The rows are grouped in 2 ways, from coarse to fine. Each group lies inside one group of the grouping before and may be the whole of it. The rows also spread widely along 2 directions, which tell nothing about the answers.
Known rows, each followed by its group in each grouping:
[ 12.3 -27.9  -7.0 -17.6  17.2  19.1  -9.3  25.1 -40.0  10.0  26.6 -27.4
 -12.8  -7.8] : tede j612
[ 19.6  34.0  -3.2   1.5 -14.1  23.5   6.0   3.3  -2.5  11.3  27.5 -11.8
  -2.4   9.7] : sutom j350
[ 10.0 -54.4 -36.9  18.7   1.0  -2.9 -10.1   8.7   4.1  18.5  -2.2 -37.1
   0.2  10.0] : tul j856
[ 29.1 -12.3 -16.9  15.0  23.9 -10.7  17.7  22.4  -3.2  -1.0  -2.9  10.7
  15.7  -8.0] : tul j551
[ 11.3  15.4  11.6  22.8 -24.6  -4.9  -5.2  19.2  -8.4  29.0  30.7 -11.8
 -19.5  -4.2] : lag j131
[  9.6   1.0 -19.5  -3.3 -11.1   4.6  -5.4  -4.4  -9.3  20.3  29.3 -36.4
  -7.2  20.4] : sutom j333
[  6.6 -15.9   5.4  24.2  -9.5 -12.0   1.3  11.9 -20.0  21.3   6.4 -27.3
   0.6  -2.1] : lag j400
[ 10.9  -7.9  -6.1  -7.9  27.7   6.8  -7.3  13.1 -19.4  14.6  13.2 -11.0
 -12.0 -11.4] : tede j773
[ 12.5  12.7  34.0  37.5  -9.9  -4.0  27.8  29.1 -15.0  -3.7  13.9  21.9
  -5.0 -13.1] : lag j197
[24.7 31.3 -4.0 -5.4 -5.6  8.9  6.0 15.5  5.7 19.7 31.1 -4.5 11.2 -1.2] : sutom j480
[ 20.7 -21.3  11.1 -19.9  29.0  12.2   5.8  11.9 -25.5  -6.4  11.7 -14.3
  -2.4 -16.9] : tede j338
[  7.9  43.9 -23.4  -8.6 -10.5  12.8   7.4  22.1   3.2   9.4  22.7  -4.7
  11.3   5.9] : sutom j927
[ 25.7 -15.7  -6.2  20.8  24.6  -8.9  12.5  12.5   4.2  -2.2  -2.6 -14.6
   4.3   9.0] : tul j66
[ 20.8  41.7 -13.3 -12.5  34.4  -3.0  30.0   8.3  21.0 -18.1 -11.6  23.9
   4.9 -25.1] : tul j930
[  9.6 -12.4 -13.1   6.5  14.2   5.4  24.6   9.4  11.6  -8.7  -8.3   1.1
   9.7  -6.4] : tul j856
[ 26.7 -22.7  21.4  -1.4  40.3 -32.6  31.0  16.5  -6.6 -28.2 -27.3  16.4
  13.6   0.2] : tul j930
[  7.4  -9.1 -12.9   8.6  16.8  -2.9  23.7  14.2   9.9 -10.6 -12.6   3.5
   9.6 -11.2] : tul j856
[ 22.8   7.4  -1.4  -7.5  34.8 -18.8  25.9  12.0   6.9 -23.5 -15.9  10.7
   8.8  -6.9] : tul j930
[ 10.6 -13.1  45.9  30.1 -11.7 -30.8   9.2  29.1 -32.5   8.4   4.3  -2.5
  -8.3   0.7] : lag j131
[ 26.3  -8.2 -27.0  -0.4  24.1  -9.3   2.7   6.4  11.1   9.0  -6.2  -9.5
  -3.8   9.5] : tul j930
[ 25.8  -1.5  -1.7  16.1  28.5 -10.4  17.5  20.4  17.1 -15.5  -3.6  -0.1
   5.6  -4.6] : tul j66
[  7.7  26.6  -7.3  19.0  -6.9   6.9   7.3   8.2  -9.5  15.5  14.7  -7.6
   3.8 -17.5] : lag j400

New rows, each followed by its group in each grouping:
[ 10.0  17.1   7.4  21.3   2.5  -2.7  15.4  11.8  -6.1   5.2   9.6  -4.3
   0.8 -12.4] : lag j400
[  7.4   3.4  36.0  32.1  -7.2 -19.1   9.7  21.2 -26.2   4.9   6.5   4.4
 -11.3  -7.5] : lag j131
[ 13.2  -0.7  20.3  30.7 -21.3 -18.1   1.8  27.8 -27.6  23.4  15.2 -14.9
 -19.9   0.4] : lag j131
[ 29.5 -11.9  -7.7  19.6  28.3 -12.5  13.5  12.5   8.8 -14.1  -0.2  -9.9
   2.3   5.3] : tul j66
[  7.2   6.1 -25.2   5.1  20.0   5.1  27.6   9.2  17.6  -5.1  -5.3   8.1
  -1.8 -20.1] : tul j856
[  7.2  38.4  -9.4 -20.3   5.3  14.3  19.3  -9.1  -0.5   2.3  19.7  -4.3
  -0.5  -3.1] : sutom j333
[ 10.5  -1.4  -1.3  28.1  -3.9 -16.1   7.5  19.6 -16.7  21.3   8.3 -21.7
  -0.1 -12.5] : lag j400
[  9.5  18.3  -8.5 -15.6   1.9  14.6   4.8 -10.1  -6.6  14.6  20.4 -18.8
  -6.2  13.4] : sutom j333
[ 11.5  27.4   2.3  20.0   5.8  -3.8  21.6  16.4 -11.1   5.1   7.5   4.0
   5.8 -23.4] : lag j400
[  5.1 -20.1   4.6  35.6 -32.0  -9.2 -16.9  18.9 -18.4  44.3  20.5 -38.9
 -23.2  13.2] : lag j131
[ 15.2  -4.3  15.9  -5.4  36.9  -2.5   4.8  18.6 -27.0  -1.1   2.7   6.2
   1.4 -12.6] : tede j773
[ 11.4  20.4 -14.5 -14.5  -0.5  14.1   8.7  -4.7  -5.7  18.0  26.1 -18.2
   2.4   2.4] : sutom j333
[ 19.8  27.9  32.6   2.5   2.5   2.0  22.1  13.4 -20.3  -9.1  15.1   1.5
  12.6   5.6] : sutom j350
[ 23.6  34.2 -31.1 -12.8  31.1   6.1  18.2  -0.3  31.3  -5.0  -2.8  10.7
  -2.1 -22.5] : tul j930
[  5.2  35.1  -7.9 -20.7   0.6  17.8  11.9  -6.5  -6.9   1.2  25.2  -6.8
   1.8   3.8] : sutom j333
[  7.6 -27.8  38.8  38.4 -17.5 -31.1   2.5  32.0 -42.5  20.6   9.6 -18.3
 -16.5  15.2] : lag j131
[ 13.0  -0.8  17.0  24.3  -0.5 -16.3  15.5  18.2 -21.0   5.3   3.7 -12.1
   2.7  -9.0] : lag j400
[ 10.2  42.9  18.3 -17.8  20.2   2.8  36.6  -0.6 -11.9 -19.8   9.1  22.6
   9.0  -6.7] : sutom j333
[  8.3  15.1  34.2  27.5  -9.6 -22.4  12.3  24.8 -22.8   4.1   8.7  11.3
 -17.7 -17.2] : lag j131
[ 12.6 -14.4  21.5  -4.1  37.3  -5.0  -0.7  22.8 -29.4  -3.7   0.3   8.2
   2.6  -4.6] : tede j773
[ 21.3  23.2  14.0   6.4  51.1 -15.8  45.2  23.6  11.7 -44.8 -18.5  32.7
  19.2 -17.1] : tul j66
[ 13.7  34.6  28.7  -3.9   3.8 -10.7  32.9  21.1 -10.1 -11.2  12.9  22.4
  18.5  -9.8] : sutom j480
[17.2 34.5 10.8 -9.8  0.8 -2.3 22.2 14.6  1.5 -1.8 17.6  9.0 15.1 -9.0] : sutom j480
[ 20.2  26.5   7.4  10.1 -10.3  18.6  10.1   0.4 -13.8  11.5  22.3 -19.7
   6.2  12.7] : sutom j350
